The same things were measured in two ways. Each way mixes the same 8 hidden numbers, adds some noise and spreads widely along 4 directions of its own, which tell nothing about the thing.
In the rows, zero is written as 128.
Some things both ways: the first way, then the second way.
[128  97  97 131  69 134 124 113 154 130 113  99 169 138 159 135 107]
[101 172 181 113 108 179 107 150 143 159 159  78 146  75  70 131]

[ 99 172 164 147 146  97 154 116 126 198 112 100  90 122 134 148 107]
[129 149 138  62 152 136 131 104  98 126 102 165  85  96 112 147]

[106 136 157 143 126 130 115  91 120 126 151 158 160 128 122  89 122]
[183 114 132 158 141 171 116 118 123 109 177 155 133 125 116 101]

[146 167 170 171 118 126  99  92 132 189 123 115 143 142  93 105  94]
[ 78 112 161  84 127 182 155 145 119 133 145 149  99 110  98 145]

[122 165 139 141 129 145 124 100 152 134 120 106 115 132 146 119 143]
[166 125 137 123 123 136 122 114 114 111 183 107 102 136 121 128]

[113 123 112  82 104 112  81 150 128 115 102 162 142 134 130 129 132]
[129  58 170 162 156 159 132 155 142 146 117 209 151 119 107  89]

[ 88 119 166 176  93  68 134 146 120 230  82  82 106 125 159 147 132]
[143 188 112  94 156 108 127 118 121 132  97 132 124 130 143 135]

[134 152 131 111 139  95 159 146 153 167  98 119  97 127 125 158 146]
[111 152 137  34 141  97 134 126 110 139  81 152  97  91 130 168]

[129 141  51  60 151 216 113  53 100  87 173 171 161  97 111 103 115]
[136 121 157 109  93 151 111 144 155 139 169 105 143  89  81 150]

[145 146  85 110 138 200 132  69 111 111 149 110 126 113 136 126 131]
[196 177 197  80 102 132 112  75 118 108 181 113 121  27 122 105]

[125 189  93 102 148 128  74  88 107 203 102 158 114 110  54 127 123]
[105  85 126 117 137 186 129 183 137 141 164 137 123 144  95 142]

[117 137  99  52 162 132 153 101 101  99 164 215 114 127  61 171 114]
[140 132 142  77 130 143 113 128  97 141 113 154 169  64  93 151]

[122 116 149 114 110  73 115 173 198 182 108 129 141 133 143  97 123]
[173 164 164  63 115 110 176  79 137  74 150 209 104  59 201  75]

[133 101 109 132  88 149 136 104  90 122 123 106 159 128 150 152 108]
[116  97 100 130 129 130 111 164  88 151 144  94 168 173  91 139]

[125 114 204 140 120 170  86 110 112 119 177 147 131 148 134  79 120]
[112 120 154 170 122 126 151 109 132 112 149 165 131 110 131  99]

[156  72  81 177  63  86 164 109 112 181 104  93 213 117 125 134 100]
[139 123 155  96 186 206  86 165  96 160 120 180 139  41  75 110]

[137  84  88 117  96 173 145  91 102 108 153 118 189 112 157 116 105]
[150 134 144  92 115 123 120 121 118 127 141 136 152  86 116 124]

[106 143 143  76 172 155 138 109 113 130 176 160  79 119 115 132 113]
[139 106 132 146 152 138 119 106  94 112 151 180 114  81 105  96]

[101 105 103 137  82 186 106  86 112 110 134  78 165 112 211  98 108]
[140 100 146 124  93  90 139 115 157 129 134 123 126 157 121 146]

[140 114 103 158 130 178 132  64  84 134 166 113 102 121 105 125 169]
[169 143 148 153 150 129  68 135 129 146 150 104 127  58  84 145]

[159 126 122 154 127 137 148  81  82 140 156 123 137 131  84 140 102]
[113  82 101  81 124 122 117 167  84 139 146 116 146 137  95 161]

[135 156 161 145 120 129 152 130 140 118 101  90 143 131 185 130 128]
[119 119 147  94 153 143 125 128 104 144 118 140  98 132  99 130]

[121 164 149 103 152 123 134 120 117 144 129 140 139 119 131 122  84]
[138 143 156  78 129 176 134 115 110 121 156 159 126  89 112  81]

Other things, the second way, with their names:
k559: [ 90 107 145 100 126  97 140 156 144 150 102 137 126 130 125 141]
k184: [112 189 144 107 129 125 135 105 119 127 119 140 145  75 123 114]
k95: [127 165  78 163 165  82  79 163 145 157 103 104 130 128 113 129]
k848: [182 207 162 105 153 162 124  71 106 121 109 173 153  59 125 108]
k788: [174 158 186 116 130 162 103 129 132 146 141 129 182  64 101  96]
k203: [103 129 142 115 150 171 125 151 115 142 125 157 140  87  95 133]
k225: [ 44 140 125 102 154 162 122 197 124 176  94 119 141 115  80 170]
k967: [128 154 165  75 124 124 137 123 117 132 130 128 133  93 130 111]
k130: [152 154 131 102 108 133 137 142 100 110 185 115 188  98 151  82]
k6: [169 204 196 139 163 173  92 121 129 161 110 119 168  63 103 100]
k871: [127 114 119 133 170 142 120 149 130 128 119 191 105  90 124 135]
k189: [166 119 186 122 111 130 130  94 122 110 152 181 162  33 123  98]
k979: [152 127 135 130 139 154 119 159 122 134 157 123 162 124 128 117]
k889: [157 125 162  67 139 138 142  80  88 108 129 179  95  84 122 143]
k440: [ 66  29 111 127 167 123 126 183 125 157  95 188  88 142  90 180]
k505: [131  96  98  75  90  83 163 137 122  96 168 143 129 163 166  99]
k704: [196 112 141 116 155 140 116 115 122 120 130 194 143 102 134  82]
k711: [114  85 167 106 134 165 130 143 126 151 131 160 131 124  90 105]
k545: [155 105 101 112 153 121 132 115 113 130  95 178 132 167 123 130]
k236: [134 116 132  97 111  95 133 138 127 122 143 121 130 109 137 156]
k67: [137 137  96 106 148 102 105 142 114 121 132 159 126  66 126 116]
k473: [169  74  96 135 172 124 129 139  80 112 135 200 152 142 148 101]
k534: [130  51 111 134 143 125 129 163  99 113 180 168 128 137 131  62]
k813: [136 131  97 146 170 161 116 148 119 121 149 147 103 136 119 129]
k712: [ 76 149 177 108 132 162 103 178 181 189 105  76  99 115  65 184]
k569: [179 138 132 116 151 154 108 127  83 116 160 164 172  54 125  99]
k459: [221 122 149 153 145 118 103  99 131 107 156 168 129  89 139  99]
k517: [187 118 123 110  95 104 153  92 107  75 194 137 132 139 165 103]
k667: [109  98 124 102 132 126 125 152  93 156 111 114 159 168  91 160]
k589: [141  93 114 159 134 107 137 135 144 108 158 153 101 157 148 113]
k44: [198  99 131 144 151 162 127  86  82  80 185 206 123  82 133  85]
k580: [153  87  76 134 176 199 123 137  46  90 201 172  87 143 117 122]
k552: [161 196 114 107 118 118 146  95  95 103 162  86 132 165 157 125]
k228: [ 73 179 170  96 114 136 144 134 141 133 133 132 128  47 119 107]
k398: [132 114 144  86  90 117 106 156 107 135 172  99 188  67  94 124]
k978: [184 175 133 142 148 183 104 124 121 114 187 132 141  89 123  81]
k753: [105 100 112 136 111 154 146 179 121 121 194 116 157 155 133 101]
k303: [118 122 119 136 176 176  84 159  76 142 163 131 101  70  74 122]
k847: [140 144 132 107 144 132 144  77  88  94 154 178  88  89 135  95]
k504: [181  72 115 173 154 143 118 148 140 114 172 183 134 150 137  62]
k949: [133 154 137  41 114  55 168 106 137 134  62 137 132 166 169 160]
k152: [187 120 111 103 145 142 102 126  87 107 182 140 119 103 123  98]
k990: [186  87 129 173 132 126  84 142 119 134 171 111 157 129  93 120]
k356: [115  90 118 122 131  96 154 129 132 116 118 185 112 132 147 130]
k363: [158 151 122 143 165 154  99 149 104 126 168 120 123 100 125 100]

Some of these things the first way, each followed by its name:
[106 130  71 140  62 113 108 128 180 185  49  54 132 124 185 149 146]	k712
[170  95 144 163  97 115 149 134 157 135 123 119 173 138 136 101 169]	k363
[151 121 109  97 109 117 112 136 150 106 109 181 173 138  98 126 165]	k979
[105 131 104  85 128  85 114 144 111 187  98 166  97 120  82 166 136]	k473
[108  84  98 113 123  72 154 146 133 210 139 113  70 116 105 154 121]	k67
[100 116 118 147  98 101 117 109 127 208 110 116 146 113 124 117 113]	k978
[ 60 121 185 178  96  71 123 110  98 212 118 131 120 137 119 146  93]	k848
[118 171 172 133 137 147 106 119  70 152  98 118 111 118 148 134 142]	k949
[118 154 155 101 152 136  95 135 151 137 134 150  96 126 131  93 164]	k589
[184  88 180 118 120 167 137 137 152  84 181 150 183 146 142  76 124]	k228
[ 97 162 115 132 124 131 139  86 126 189 111 102 113 117 131 153  96]	k889
[167 125  60  67 117 211  73  88  89 168 122 146 182  91 101 102 115]	k753
[140 144  99 121 152 148 153  90  97 156 141 119 131  99 118 124 122]	k152
[122 108 112  98 127 103 134 136 165 163 133 166 142 119 107 109 153]	k871
[108 148 138 125 118  75  95 136 107 142 104 156  77 155  76 174 140]	k788
[128  93 182 128 154 117 161 158 112 108 166 147  95 126 150 107 190]	k95
[113 131 165 148  93  86 111 146 122 136  82 140 114 156 126 162 170]	k6
[129 101  92 129  94 116 133 124 151 167 115 102 142 123 141 127 130]	k440
[132 148 175 116 149  79 112 161 149 148 135 139  90 146 110 116 109]	k505
[104 142 100  83 149 150 113 111 125 107 138 167 102 115 121 122 176]	k459
[155 108 119 140  95 157 102 123 104 148 113  83 140 123 157 119 134]	k559
[123 145 204 173 117 146 127 103 116 153 126 118 152 136 152 106 133]	k552
